Every row belongs to one group in each of 4 separate groupings. Each group adds its own fixed numbers to the row, and there is some noise. The rows also spread widely along 16 directions, which tell nothing about the answers.
Some rows, each with its group in each grouping after it:
-3 9 -11 -2 -20 -9 -7 -43 17 10 22 22 -13 10 -18 8 -12 20 -26 21 -17 12
 -7 13 11 25 3 3 -2 17 -9 -6 2 -2 5 -3 -3 -4 35 15 -9 13 3 -> q542 q447 rodo (2)
18 -20 16 -15 -30 6 15 -8 11 -6 -7 21 -4 -9 -16 -10 -11 7 26 0 -4 -4 -3
 -21 -14 0 -10 0 -23 -7 4 9 9 -3 -14 -18 -16 7 29 8 9 10 6 -> q542 q511 rodo (4)
-14 8 14 5 -5 24 10 -39 3 -9 -6 -3 -7 14 0 -11 -12 0 -21 22 6 26 4 23 7
 0 6 4 9 -2 3 -8 -13 15 4 17 10 -10 10 -7 -6 7 -6 -> q809 q447 pefun (5)
38 17 12 26 -27 -8 -22 25 0 10 2 -6 15 -38 2 3 2 -4 10 5 5 -17 -21 -9 11
 -10 -11 3 -3 1 17 1 9 -3 -18 -29 -20 0 -16 37 12 6 -18 -> q474 q511 Vofiz (4)
-12 15 -2 4 5 5 10 34 -16 6 -20 -22 25 -26 5 4 7 -1 10 -11 -2 7 -14 -19
 22 17 -4 2 8 -2 9 4 1 -6 -4 -17 -12 14 -19 7 3 13 -13 -> q809 q300 Vofiz (3)
-3 -11 -7 -5 -9 9 -11 11 -1 8 17 2 8 -1 15 -5 5 17 -15 1 -6 -2 -3 10 8 6
 -4 -14 2 4 19 2 1 -12 2 -21 18 17 11 -2 -11 -5 4 -> q474 q489 pefun (0)
-9 -26 -17 -22 39 0 6 33 8 35 27 -20 -9 12 -26 23 -1 22 33 -38 6 -2 9
 -27 1 11 4 1 -36 18 -10 -1 12 -31 11 13 2 7 -3 -33 -19 -2 11 -> q386 q300 pefun (2)
-36 14 -34 -17 6 -5 5 -12 0 10 18 3 -5 16 -4 23 -3 5 -3 -33 -27 12 -14
 13 -5 25 14 4 0 11 1 5 -1 16 5 35 -2 7 31 -14 -15 13 17 -> q964 q489 rodo (3)
-10 -10 4 44 4 -18 -12 -2 -25 -4 4 -11 3 -2 11 -14 16 -8 -12 7 -7 21 -23
 21 6 -7 31 17 10 -9 20 6 2 -1 -32 49 29 0 -6 -4 25 -6 13 -> q386 q489 Vofiz (1)
-1 0 7 19 -14 23 -10 -18 23 -25 4 11 -26 4 -14 -18 -11 37 -6 42 14 -5 0
 -6 23 26 -11 -7 -26 -3 3 -7 5 -21 1 -11 -8 26 3 11 24 -9 -20 -> q964 q447 Vofiz (1)
-3 -19 17 -6 6 23 18 2 6 7 15 -15 3 9 -16 -5 -20 9 -5 7 1 33 3 -5 12 -4
 9 15 -15 -6 21 -11 0 -21 -6 -12 -2 0 1 -6 -21 9 1 -> q481 q511 Vofiz (0)
34 -33 24 1 -35 -6 12 -31 2 11 14 42 12 -8 -17 -26 -7 7 3 22 -19 8 -21 3
 -13 -6 7 0 -9 -1 4 8 -2 4 -28 -12 21 -11 42 7 9 -6 15 -> q481 q300 pefun (5)
35 -7 27 -18 -10 23 8 -4 -7 -9 -28 -6 6 -24 -26 -29 3 9 38 18 6 22 -2 -1
 -5 22 -17 24 -35 -9 12 -8 -10 -9 -19 -16 6 -23 38 -5 -22 18 18 -> q386 q447 Vofiz (5)
9 -12 3 24 -3 -23 -27 -9 -11 2 -24 4 -2 0 -7 -18 30 9 0 35 16 23 -2 4 13
 34 1 6 -12 18 -45 8 -19 -14 4 33 29 -9 30 -15 10 4 22 -> q964 q489 rodo (3)
-11 -4 -33 -4 21 -1 5 25 -8 33 21 0 17 8 21 10 -8 -7 9 -35 -9 -22 -6 -6
 -15 -20 4 -14 10 0 -7 2 2 7 -6 0 17 10 -6 -3 1 -5 8 -> q386 q447 Vofiz (2)
-17 21 20 34 -3 6 12 -18 0 4 -2 -13 10 -8 3 18 1 -15 -13 -2 -4 15 -26 3
 26 -3 15 5 15 7 -5 3 3 16 -9 41 -14 -9 -29 16 21 8 -28 -> q386 q300 Vofiz (3)
4 -23 16 -1 -4 1 8 14 -3 20 -4 2 27 11 14 -18 -3 -18 -3 6 15 16 4 -14
 -10 -29 -3 -9 14 1 -25 3 -4 -2 7 -12 6 4 -3 5 -3 7 11 -> q474 q511 Vofiz (2)
-10 -6 -37 0 1 -19 0 -14 0 5 36 35 -7 10 -2 10 20 13 1 -13 -18 -16 -5 1
 -11 11 9 -5 -3 25 2 1 29 -1 16 -14 -11 16 16 6 -4 -19 43 -> q481 q447 Vofiz (1)
11 -14 20 -3 2 17 50 -29 -8 13 2 6 22 -20 -27 13 -15 6 14 12 -12 7 -6
 -13 15 9 13 17 -12 -4 -9 2 2 -13 -25 -18 4 -25 2 22 6 13 -6 -> q481 q300 pefun (3)
14 -6 14 9 1 9 -4 17 -1 -4 -10 -13 -2 -5 -9 -21 -13 4 0 38 32 15 14 -10
 7 -10 -11 16 -4 -8 -9 -10 2 -20 6 -36 -10 -1 -12 15 -7 11 5 -> q809 q489 Vofiz (4)
-30 -17 -4 -5 -16 -6 10 11 19 8 21 -7 1 9 -9 21 -21 21 -8 6 -9 -1 -12
 -20 16 16 6 0 -3 1 1 11 6 -28 -6 -10 -17 36 1 18 10 22 -20 -> q964 q489 Vofiz (5)
1 -4 16 11 4 -12 -2 -21 3 25 6 -3 7 -6 -33 12 0 23 -12 9 -11 42 -23 -9
 38 39 21 7 -6 22 -15 -2 -18 -9 -4 24 11 -6 10 -24 1 13 -19 -> q964 q447 Vofiz (3)
5 -13 1 15 12 2 21 2 -12 20 25 -5 19 -11 1 17 -4 0 1 -9 -8 -7 -8 -12 17
 -16 19 -1 0 -1 15 2 10 -14 -18 -9 6 0 -27 15 15 -3 -11 -> q964 q511 Vofiz (0)
11 -7 -5 3 -1 -5 3 28 -8 13 -9 -26 4 -29 -10 8 -16 14 15 9 8 -18 14 -16
 14 6 -2 4 -2 -21 8 2 -11 -30 -29 -27 21 4 -7 14 27 18 -25 -> q809 q511 pefun (2)
15 -12 25 6 -18 17 5 10 -5 7 -1 -6 19 -30 5 -2 12 9 0 6 -3 -3 -9 -3 18
 -5 -11 -7 -6 3 29 3 3 -9 -10 -31 6 -2 -1 20 -6 4 -11 -> q386 q447 rodo (3)
16 -5 16 10 13 25 17 -3 -37 4 -24 -26 31 -28 11 -12 13 -3 3 20 -1 24 -7
 12 17 5 11 15 2 -8 9 -6 -17 -6 -26 -5 39 -32 0 5 -10 14 2 -> q386 q511 pefun (4)
15 -5 30 10 19 26 4 3 6 20 -14 -9 16 2 -21 -24 -2 16 1 24 20 45 -11 -22
 27 19 -7 3 -22 12 -32 -15 -11 -16 16 -2 2 -9 -9 -20 -19 0 -12 -> q386 q447 Vofiz (2)
-14 -22 22 -3 -8 29 18 8 0 2 -10 -24 15 -10 24 9 0 -8 10 -3 7 -19 -1 -5
 6 -14 -8 -7 -3 -10 0 11 -4 -14 -12 -1 10 9 -6 24 10 19 -23 -> q542 q489 Vofiz (4)
-15 2 0 26 -19 -18 -23 20 -11 -10 -19 -13 8 -16 28 -4 29 -2 -8 8 7 -7
 -10 0 17 10 0 -6 12 9 4 12 4 -5 -2 9 6 19 -4 10 17 10 -1 -> q542 q447 pefun (4)
-7 -16 -22 -8 26 18 -7 33 13 21 26 -22 -9 21 -13 0 -23 33 7 -3 8 2 5 -19
 16 17 -3 -1 -31 1 1 -11 0 -44 0 -21 7 24 -7 -15 -19 -9 -12 -> q474 q511 rodo (5)
11 27 6 13 17 38 16 4 14 17 11 6 10 7 -31 -9 -30 9 16 -12 7 20 -33 -24 5
 5 -3 7 -33 -3 -15 -13 11 13 3 3 -33 -1 -24 -8 -8 -19 -17 -> q809 q489 pefun (1)
-6 8 2 -18 11 31 13 7 3 -14 -20 -22 -16 -5 -8 2 -6 -3 40 -18 17 -9 18 -4
 -11 1 -18 7 -22 -14 9 -4 -2 1 -1 5 -9 -1 7 -8 -1 9 4 -> q809 q447 Vofiz (3)
43 -16 26 1 -29 -3 -5 -17 -2 12 3 10 10 -27 -5 -2 11 -14 16 1 -4 -11 -3
 15 -14 -19 -8 7 -7 -3 12 10 -6 8 -24 -4 14 -28 30 18 1 9 16 -> q481 q489 Vofiz (0)
9 -17 33 4 -18 18 -2 -10 -1 -10 -10 1 -8 -18 6 -11 14 4 8 1 7 -3 8 6 5
 -5 -7 -13 2 -6 24 9 -9 6 -5 4 16 6 5 -13 20 -2 -13 -> q964 q489 Vofiz (1)
-12 -38 -6 10 -7 -31 7 -12 -2 20 13 4 5 1 11 24 6 -1 -9 6 -5 -21 13 -3 5
 -10 20 -6 18 4 -19 15 -6 -20 -19 8 30 10 6 13 34 15 3 -> q481 q447 Vofiz (0)
-27 -4 -7 -5 -28 -23 -3 15 -5 1 -4 11 8 10 12 -18 -12 -10 -19 -9 -9 26
 -7 3 -18 -13 7 -6 33 -8 12 12 -2 21 -3 4 -2 26 21 -9 5 16 18 -> q809 q300 pefun (2)
16 16 8 4 -10 -18 -24 -1 -9 8 -19 1 14 -10 -4 -15 24 -10 2 0 5 34 -9 7 2
 19 -4 9 11 22 -10 -2 -9 17 14 7 -6 -11 18 -19 -24 12 25 -> q474 q447 Vofiz (5)
-4 -5 -12 5 18 0 -8 28 -7 20 5 -27 7 -1 -7 2 -1 8 8 -5 8 13 -3 -4 13 15
 5 14 -19 2 -4 -3 -5 -25 -9 9 15 -2 0 -13 -15 6 9 -> q481 q300 pefun (0)
-20 -3 10 5 -24 -6 0 14 8 1 -29 -10 -1 -6 9 0 -25 1 -21 9 12 4 14 -14 11
 -3 -2 -14 34 -19 -5 13 -24 5 -9 -11 8 30 -6 -3 43 23 -40 -> q809 q511 pefun (3)
-16 6 -7 7 -8 -6 10 -4 -4 24 -5 6 15 0 7 2 -30 -2 -21 -13 -20 16 -14 -5
 10 5 17 -5 28 -20 -9 5 -26 15 -24 9 20 12 2 -14 25 13 -27 -> q542 q489 rodo (0)
-32 5 6 -5 14 38 23 -5 4 1 -14 1 13 10 14 -4 17 13 -5 -10 7 10 -3 -16 19
 21 -10 -32 2 18 -17 -1 -2 9 39 3 -3 24 -15 -23 -4 -13 -15 -> q809 q447 pefun (2)

New rows. What belongs after each?
14 34 -14 22 4 22 -1 -5 -7 1 -3 -1 8 -28 -19 -5 -9 40 -8 25 -18 15 -33
 -1 42 58 5 10 -19 -2 12 -16 -9 -16 -19 -23 5 -3 2 5 0 -6 -30 -> q481 q511 pefun (4)
-25 -30 -1 -11 -12 -12 15 23 -9 13 -8 2 25 10 43 1 6 -34 5 -23 5 -20 11
 -8 -28 -43 -1 -24 37 -4 -12 24 0 15 1 -2 11 25 -1 8 17 12 15 -> q809 q300 Vofiz (5)
-8 14 -10 -8 -12 -12 -2 -23 9 -1 5 -3 -21 -12 -23 24 -18 16 2 -5 -17 1 2
 8 11 27 9 11 4 -5 17 -1 -7 -1 -20 6 -1 3 21 1 18 19 -11 -> q474 q447 Vofiz (3)
-19 5 -31 5 -2 3 2 38 6 11 34 -6 12 6 5 11 -14 14 0 -14 -12 -16 -23 -19
 7 4 -2 -3 -13 3 20 2 23 -20 -1 -26 -26 33 -12 25 -10 -1 -4 -> q964 q511 rodo (5)
-15 -3 -24 11 31 9 8 -8 -5 14 21 -3 -2 21 -17 -4 -15 29 -14 19 -3 26 -8
 -4 24 33 18 8 -13 5 -18 -11 -9 -26 0 5 18 4 -3 -17 -10 -7 -3 -> q964 q489 rodo (5)
20 22 12 18 15 4 -17 7 12 21 8 -12 0 -1 -30 -4 -2 6 4 5 17 33 -18 -10 17
 11 -4 18 -22 21 -14 -18 7 -3 16 10 -26 -20 -12 -7 -28 3 2 -> q386 q447 Vofiz (2)
-11 6 -4 10 16 2 -8 -2 25 35 12 -18 -16 18 -16 30 -23 4 -5 -25 9 8 8 -16
 15 9 9 -4 -6 7 -32 -2 -20 -2 3 41 0 2 -14 -31 9 7 -31 -> q481 q511 rodo (0)
-7 -7 -14 -5 -20 -12 -10 3 16 14 10 11 -12 10 5 3 -40 8 -27 12 7 -7 24
 -5 -3 -17 -4 -15 29 -13 -11 4 -16 6 -1 -32 5 19 8 7 23 16 -19 -> q964 q511 rodo (3)
2 -4 22 -8 -15 50 20 -48 1 -24 -7 26 2 0 17 -25 28 1 5 5 -14 -1 -10 27
 -12 7 -17 -20 -13 3 14 -1 -1 22 12 16 13 -6 37 -3 -9 -19 16 -> q481 q489 Vofiz (2)
-6 9 3 30 6 -8 -13 -11 -15 7 14 -10 6 5 5 -3 20 -17 -14 0 1 24 -20 26 4
 -9 20 21 1 13 5 0 15 8 -1 40 4 -20 -3 4 -14 -1 25 -> q542 q489 pefun (1)
-25 -16 0 -3 -19 -18 5 37 -14 -5 -23 -13 13 -5 20 -4 6 -23 9 -23 5 5 6
 -8 -20 -14 2 4 19 -17 7 21 -5 5 -12 13 1 23 8 -10 13 22 23 -> q481 q489 pefun (0)
-34 26 -34 1 2 19 1 10 3 5 5 -3 11 6 21 9 -14 13 -21 7 1 -15 -6 -4 18 21
 -6 -15 16 2 -15 -2 1 0 12 -25 -6 25 -13 21 0 7 -18 -> q964 q300 pefun (1)
26 -24 37 1 -10 2 14 -11 -6 -10 -11 0 -7 -23 -20 -7 22 -3 31 10 14 0 16
 -7 -3 -8 -8 9 -18 -2 10 6 11 -12 -1 -5 -4 -15 7 6 11 5 16 -> q809 q489 Vofiz (2)
-12 -4 17 0 -24 11 18 -10 4 -9 -7 17 17 -2 12 -9 1 -4 -7 3 -6 6 -11 -6 1
 -1 -5 -12 19 -1 5 8 4 12 6 -17 -16 23 -2 11 9 2 -7 -> q474 q489 Vofiz (5)
-21 15 -18 5 23 31 -10 2 16 -1 14 -11 -22 20 -4 1 -6 32 -11 9 18 5 6 -6
 27 22 -10 -11 -19 17 -2 -17 8 -16 33 -11 -12 21 -15 -13 -20 -12 -13 -> q809 q447 rodo (4)
5 -26 -8 6 7 -8 8 -23 -17 9 6 34 9 0 -4 -16 33 25 1 2 -21 12 -12 -2 13
 33 15 -18 -14 18 -5 7 3 -10 1 8 35 8 26 -30 9 -26 24 -> q809 q300 rodo (0)
-1 -4 2 16 -21 -4 6 -1 0 8 -1 26 30 -5 17 -1 18 -5 -3 2 -6 -6 -27 -17 3
 -3 -5 -15 3 20 -21 14 17 13 11 -11 -16 13 -1 26 2 2 10 -> q386 q447 rodo (4)
-29 -9 1 -2 -7 7 15 1 3 5 1 -13 25 15 18 11 0 -16 -9 10 5 3 -7 0 -3 -8
 -2 4 10 6 -29 7 6 -10 7 8 -9 6 2 37 -12 27 11 -> q474 q489 Vofiz (2)
4 -30 5 -7 -2 -34 -13 23 -13 42 8 -23 11 -7 9 16 16 -27 18 -40 6 -4 8 6
 -21 -37 12 0 13 8 5 18 -11 8 -14 32 32 -11 10 -21 -3 16 20 -> q809 q447 pefun (5)
-9 1 -17 -11 26 18 10 -11 0 16 23 7 -11 15 -7 6 -16 8 3 -24 -3 6 6 8 -5
 -4 10 -7 -4 0 1 -6 -5 13 5 11 15 -3 3 -31 -4 -13 4 -> q964 q489 pefun (3)
-12 -12 15 12 -29 4 -25 7 16 -11 -5 -4 -10 15 23 -21 -1 -1 -25 28 20 6 6
 7 -1 -16 -13 -18 10 0 -2 5 -7 -3 11 10 1 24 12 8 12 10 -8 -> q964 q511 Vofiz (2)
-1 -1 -3 4 8 35 9 21 7 -11 -20 -4 -5 -3 -3 -21 -22 27 16 20 16 -9 3 -28
 16 18 -19 -8 -23 -18 -12 -5 -5 -21 -6 -29 0 22 -11 1 13 -4 -24 -> q386 q300 rodo (4)
28 18 17 16 -8 12 1 -29 -14 2 -1 -4 6 -39 -15 6 9 12 -3 27 -6 4 -9 19 33
 20 3 12 -3 3 17 -5 -5 0 -19 -12 14 -34 5 20 4 7 -15 -> q964 q300 pefun (3)
-17 -1 2 -18 -21 10 -5 -23 22 4 8 0 -10 22 12 15 6 -15 -1 -14 4 -8 9 15
 -22 -11 -16 -15 -4 17 -18 11 -1 20 23 41 -9 -3 33 7 -16 19 12 -> q964 q511 rodo (2)
-27 -12 22 -4 -18 23 15 -6 20 16 5 -10 15 4 1 13 -17 13 -17 1 -9 11 -25
 -10 25 10 3 -11 -6 5 -4 6 -7 -11 -7 9 2 18 7 10 4 16 -37 -> q542 q447 pefun (3)
8 -4 6 7 -15 1 0 15 7 20 -11 26 25 -10 5 -11 16 11 18 -24 -9 -12 -34 -34
 6 20 -12 -31 -11 13 -19 13 0 9 3 0 -2 29 2 -19 21 -19 -16 -> q542 q447 pefun (5)
-35 21 -18 5 0 8 5 9 -10 -22 1 -7 2 0 20 7 18 -1 -8 -13 -5 1 -5 8 10 15
 -1 -1 9 5 26 2 16 5 17 3 -25 23 -10 6 -5 4 12 -> q964 q489 Vofiz (0)
7 -22 14 9 1 10 7 -5 -3 12 -5 -2 18 -2 1 -11 7 12 -1 35 5 3 -7 -10 23 16
 1 0 -13 9 -23 1 -3 -31 -7 -16 18 -2 4 17 2 4 -8 -> q542 q300 Vofiz (5)
-13 6 9 -5 5 37 36 -5 -14 6 -5 26 42 16 21 -40 -13 -14 -13 -5 -7 41 -24
 -10 -9 -17 -2 -17 19 -4 -6 -8 -3 35 18 -15 -5 10 -5 -14 -20 -11 13 -> q964 q447 Vofiz (2)
-35 -1 -4 -6 -12 -5 43 -32 -12 -9 -9 -3 11 -4 7 29 -1 -22 1 1 -12 -5 12
 4 -4 -2 11 15 23 -4 -12 14 5 9 -11 8 -9 -10 6 37 12 34 15 -> q481 q300 rodo (3)
-15 9 -8 0 -3 -23 6 13 -12 21 23 -19 9 -20 -17 32 -5 1 -3 -34 -27 17 -21
 7 8 3 26 20 10 1 42 7 10 4 -21 9 -6 -1 1 1 -6 19 0 -> q809 q489 pefun (3)
32 12 -14 -1 0 1 -29 7 3 25 15 5 -18 -21 -15 0 1 21 16 -21 -5 -18 0 7 2
 11 -9 -8 -14 1 24 -4 -5 6 -10 -13 18 -5 14 -18 -1 -15 -7 -> q809 q300 rodo (1)
-9 17 -44 14 17 6 -1 -2 -2 5 21 38 -4 17 14 -17 -4 12 -10 -6 -8 -12 -7
 -2 -5 8 0 -24 10 4 -8 -12 6 13 14 -14 7 23 -5 -15 12 -38 10 -> q481 q447 Vofiz (2)
2 1 -1 -23 -28 -17 9 -10 7 13 5 13 -5 -12 -18 15 -25 0 7 -17 -14 0 8 -5
 -11 1 2 0 17 -8 5 7 -7 16 -15 -9 -6 0 21 0 13 23 -7 -> q474 q300 pefun (2)
22 3 2 13 -6 -23 -24 12 -6 3 -15 -7 -12 -14 -18 -7 6 0 22 2 18 6 10 -5 1
 9 -5 14 -11 0 -6 1 -6 -5 -11 9 5 -9 10 -11 11 5 15 -> q474 q447 rodo (3)
-23 13 -1 17 -9 21 8 -10 -2 -13 -21 6 17 9 10 -24 -8 13 -17 18 -7 26 -26
 -2 15 33 6 -7 3 -9 -14 0 -11 4 -9 17 8 24 6 -4 17 -3 -16 -> q474 q511 pefun (1)
-6 19 -19 -7 -4 19 42 -26 -40 -40 -11 26 21 0 25 -28 17 -35 10 8 -6 6 12
 20 -37 -24 -6 14 15 -11 17 -4 28 34 13 -24 -22 -21 15 35 -20 0 73 -> q964 q511 rodo (2)
-16 14 -4 -1 3 1 0 -6 0 14 -14 -27 -3 -2 -12 19 -25 4 0 -4 1 22 -6 1 11
 22 12 15 5 -10 -20 2 -32 6 -19 36 14 -6 10 -16 6 33 -25 -> q964 q489 pefun (4)
-8 12 9 16 0 7 6 17 -3 -14 8 -14 -12 -7 -8 -5 -5 -6 14 -18 5 6 -4 -4 -1
 -18 2 7 -5 -12 44 -2 24 3 -7 13 -27 11 -22 0 10 -5 0 -> q809 q300 Vofiz (2)
-7 20 -8 25 -12 -23 -27 27 -1 -3 -16 -2 -14 0 2 -15 -10 -11 -2 -7 15 10
 -4 -11 -1 -3 -1 3 12 -10 -3 6 0 14 -5 15 -16 18 -7 -11 26 1 0 -> q542 q300 rodo (3)
18 4 1 3 -11 0 4 -6 -8 1 4 10 1 -26 -7 8 8 2 15 -7 -6 -15 -2 5 -2 1 -3 0
 -2 -2 14 7 5 11 -8 -11 0 -8 7 9 12 -1 5 -> q964 q489 pefun (3)
